All groups share one centre, and each spreads out both ways along 7 directions, with some noise.
In the rows, 100 means zero.
Known rows, each followed by its group:
108,114,104,83,96,86,107,84,101,94,100,101,111,107,106,89,98 => Q303
39,70,85,114,127,99,97,98,120,100,97,99,97,92,112,115,47 => Q885
125,151,105,77,98,113,110,89,115,121,104,126,147,105,89,101,93 => Q132
102,103,96,84,93,94,108,80,102,95,96,111,104,97,109,90,94 => Q303
110,105,101,114,117,90,103,80,96,100,111,92,112,130,106,111,108 => Q132
98,115,86,103,125,81,82,97,95,94,106,78,117,126,110,108,100 => Q885
112,90,102,96,95,90,122,102,112,110,93,106,80,83,119,80,105 => Q885
122,108,101,97,98,94,91,85,85,95,111,103,108,117,96,98,126 => Q754
110,100,105,99,85,117,112,114,95,106,101,80,102,89,82,80,89 => Q132
74,73,109,97,85,107,109,86,105,104,88,98,79,91,78,99,73 => Q885
107,82,78,118,118,99,85,126,99,105,106,114,83,76,134,96,130 => Q303
101,91,108,97,98,90,130,86,106,94,100,87,95,103,112,82,81 => Q303
109,94,111,109,96,105,112,90,96,99,104,96,97,107,97,99,103 => Q132
93,102,102,87,99,98,86,123,94,83,124,129,116,77,110,81,95 => Q132
82,93,101,95,121,49,83,108,112,103,101,84,84,110,116,92,93 => Q754
115,105,114,95,75,129,138,99,113,114,84,103,98,85,84,94,90 => Q612
104,104,109,108,107,99,87,108,84,85,128,110,119,108,97,97,107 => Q132
88,89,75,106,123,105,78,117,93,92,123,121,114,78,124,91,99 => Q132
108,98,99,106,104,103,109,101,105,103,103,117,98,94,117,101,113 => Q132
105,128,94,89,107,79,70,108,85,81,108,81,119,121,102,102,112 => Q885
98,109,93,94,119,71,93,102,104,95,115,99,113,108,123,87,95 => Q754
113,106,117,97,85,113,109,117,98,100,110,111,106,88,88,90,103 => Q303
102,104,102,103,102,111,113,104,105,106,104,104,110,96,97,98,91 => Q754
108,104,86,106,109,120,94,98,90,104,116,110,121,99,99,101,103 => Q885
110,85,94,117,90,144,111,92,91,113,97,105,99,89,81,105,103 => Q612
102,93,112,109,89,122,108,97,102,115,97,100,94,102,72,111,99 => Q754
110,109,105,89,89,97,109,115,102,93,95,95,98,85,104,84,102 => Q612
122,95,103,113,90,124,109,117,85,99,111,86,101,91,92,83,110 => Q612
94,95,111,91,91,95,89,120,87,79,123,110,107,85,98,78,93 => Q132
94,108,105,92,104,94,111,91,115,99,101,125,111,97,115,102,90 => Q303
100,88,98,102,106,92,106,113,97,95,116,98,99,87,115,75,92 => Q612
92,103,93,99,112,91,94,112,106,96,101,96,104,99,112,100,93 => Q754
94,111,96,98,117,87,96,104,107,97,109,103,115,107,115,101,90 => Q885
114,111,109,83,70,110,124,119,110,100,70,90,83,76,98,88,103 => Q612
131,99,120,118,110,90,117,118,98,101,131,100,105,108,114,80,120 => Q612
113,84,107,125,101,126,145,103,111,111,98,90,93,91,111,94,94 => Q885
82,82,81,104,104,113,85,93,92,100,99,96,99,94,91,103,88 => Q885
106,95,98,88,114,61,96,91,98,98,122,106,105,105,123,71,100 => Q754
103,92,99,112,102,123,108,100,98,109,109,102,106,97,92,99,95 => Q303
131,104,123,126,112,116,148,75,119,135,113,115,113,121,96,110,103 => Q612
101,81,86,100,108,86,110,92,100,96,98,101,87,91,132,83,102 => Q303
96,94,102,111,105,121,124,102,114,119,106,101,110,91,95,94,74 => Q754
124,117,129,110,105,96,100,138,97,98,135,114,117,101,100,92,119 => Q303
105,113,110,88,101,85,115,105,112,99,103,103,108,98,112,85,91 => Q612
113,94,92,115,111,115,125,86,103,115,107,94,110,103,106,93,93 => Q754

New rows. What belongs after each?
110,123,117,81,102,59,97,113,110,86,106,112,103,104,124,90,111 => Q612
111,93,98,93,94,92,109,91,101,108,95,100,88,95,104,87,107 => Q885
109,100,105,109,101,108,112,85,96,104,104,98,107,112,94,103,101 => Q132
99,96,104,91,93,95,111,91,100,99,99,92,99,99,95,85,85 => Q132
100,99,95,112,126,92,106,84,102,109,122,101,121,118,112,96,88 => Q612
94,101,108,105,88,131,108,116,107,105,91,105,101,86,81,112,91 => Q754
95,96,103,94,102,90,98,99,93,88,113,102,106,102,103,87,92 => Q132
115,101,106,107,95,119,111,101,92,104,110,104,110,98,89,94,103 => Q612
119,123,109,102,100,117,108,91,98,111,113,111,128,113,84,106,103 => Q132
105,103,93,79,78,90,77,143,81,69,94,90,85,70,108,74,116 => Q612
114,100,98,98,105,98,92,97,89,92,124,131,113,94,116,90,117 => Q303
109,91,95,115,97,128,103,115,93,113,101,90,99,88,86,98,103 => Q303
98,108,102,95,110,81,100,82,97,95,109,94,112,120,106,96,94 => Q132
117,109,127,103,84,111,129,102,101,97,103,96,107,105,87,96,98 => Q885
139,118,110,113,101,116,131,119,100,98,113,99,117,98,117,87,118 => Q885
101,112,108,100,95,114,122,85,104,109,97,80,116,114,81,99,76 => Q303
102,105,106,103,81,109,85,117,93,91,76,90,76,101,85,128,131 => Q754
107,81,92,117,98,129,100,101,85,105,114,107,101,91,90,97,107 => Q612
118,93,131,96,67,115,130,113,101,99,94,101,81,82,83,84,106 => Q132
108,102,99,92,101,96,120,110,109,96,106,113,105,81,126,74,92 => Q754
95,103,77,93,113,97,99,97,104,110,100,87,114,94,111,84,79 => Q132
93,102,93,117,121,120,107,92,103,108,115,102,127,111,100,113,81 => Q885
119,111,91,117,124,92,91,110,94,107,115,80,113,118,111,101,117 => Q303
102,100,98,101,107,87,104,100,103,98,96,86,96,106,110,95,99 => Q885
106,91,96,104,87,127,97,105,86,96,103,110,98,84,89,98,109 => Q612
107,101,101,102,100,111,115,99,99,105,109,97,110,96,99,88,91 => Q612
108,115,107,85,99,82,94,145,107,87,111,114,103,73,125,76,108 => Q132
86,88,104,87,89,89,99,101,105,96,91,105,83,85,98,88,90 => Q885
120,108,96,116,117,111,121,104,107,110,114,104,118,102,121,96,104 => Q885
100,97,93,116,107,123,107,104,102,115,101,92,105,100,90,107,92 => Q303
118,114,110,107,107,100,119,90,109,113,104,101,111,114,103,104,106 => Q612
104,93,87,101,95,111,86,89,81,100,99,85,100,104,85,98,104 => Q885
100,88,102,102,103,79,120,76,106,100,89,84,82,113,115,96,97 => Q132
128,116,92,109,112,111,103,90,90,108,116,98,126,116,102,99,116 => Q885
72,95,88,97,123,95,104,117,116,103,116,108,119,78,119,81,54 => Q754
105,120,98,90,108,92,99,102,99,95,111,86,125,110,103,85,87 => Q612
97,102,97,91,102,95,110,77,107,105,99,109,107,104,106,95,88 => Q132
109,96,94,104,106,99,122,88,114,113,86,104,88,99,121,102,106 => Q132
108,105,115,107,102,105,109,116,103,99,118,117,111,94,102,95,103 => Q303
99,123,84,77,112,100,99,85,118,111,106,151,131,84,123,99,91 => Q132
95,78,98,114,107,94,94,118,89,84,115,98,88,90,117,91,107 => Q132
105,92,107,116,116,94,113,107,103,97,123,112,105,100,122,92,101 => Q303
142,118,117,120,110,99,121,108,99,112,115,83,111,124,104,100,125 => Q612
109,113,116,101,107,69,124,130,117,82,93,76,89,103,137,89,102 => Q885
85,84,87,109,116,92,84,95,96,107,105,90,95,107,97,103,94 => Q754
102,100,91,111,107,109,101,99,99,103,96,90,100,105,102,109,105 => Q754
99,91,94,108,103,118,97,100,90,100,114,107,110,93,96,95,96 => Q132
117,111,102,106,101,104,123,98,109,113,90,87,101,105,105,100,102 => Q612
112,113,101,94,103,90,105,91,99,98,107,96,114,111,106,92,100 => Q303
112,108,93,113,110,120,96,114,92,106,118,101,121,99,97,100,103 => Q132
106,89,106,112,99,112,119,103,99,104,109,91,98,96,98,88,91 => Q303
104,99,119,72,66,89,98,100,95,92,91,109,83,86,80,80,104 => Q885
77,120,95,86,127,75,104,133,129,91,113,106,128,82,141,80,59 => Q754
84,78,81,128,131,113,120,77,114,124,103,95,106,107,111,110,74 => Q885
99,94,101,100,104,89,124,85,105,96,99,88,98,105,115,86,85 => Q303
117,93,101,121,104,114,111,119,98,104,104,98,91,94,110,100,119 => Q132
102,56,82,146,110,131,107,111,83,104,103,71,76,92,103,101,110 => Q132
98,67,108,115,96,81,113,114,94,85,96,72,61,94,116,82,106 => Q132
109,96,102,111,106,101,109,101,98,101,104,95,96,103,108,100,107 => Q132
110,100,97,121,126,92,106,85,103,113,117,103,113,123,114,107,108 => Q612
133,105,111,116,100,108,122,111,99,109,107,85,99,106,103,92,119 => Q612
102,111,88,90,114,96,97,98,95,90,125,116,132,97,119,82,89 => Q754
109,108,111,102,96,112,98,113,91,94,121,114,118,95,91,94,104 => Q132
128,114,106,105,97,121,117,114,94,97,117,109,121,95,105,91,112 => Q885
118,106,108,108,109,93,121,105,107,108,106,88,102,107,112,87,101 => Q612
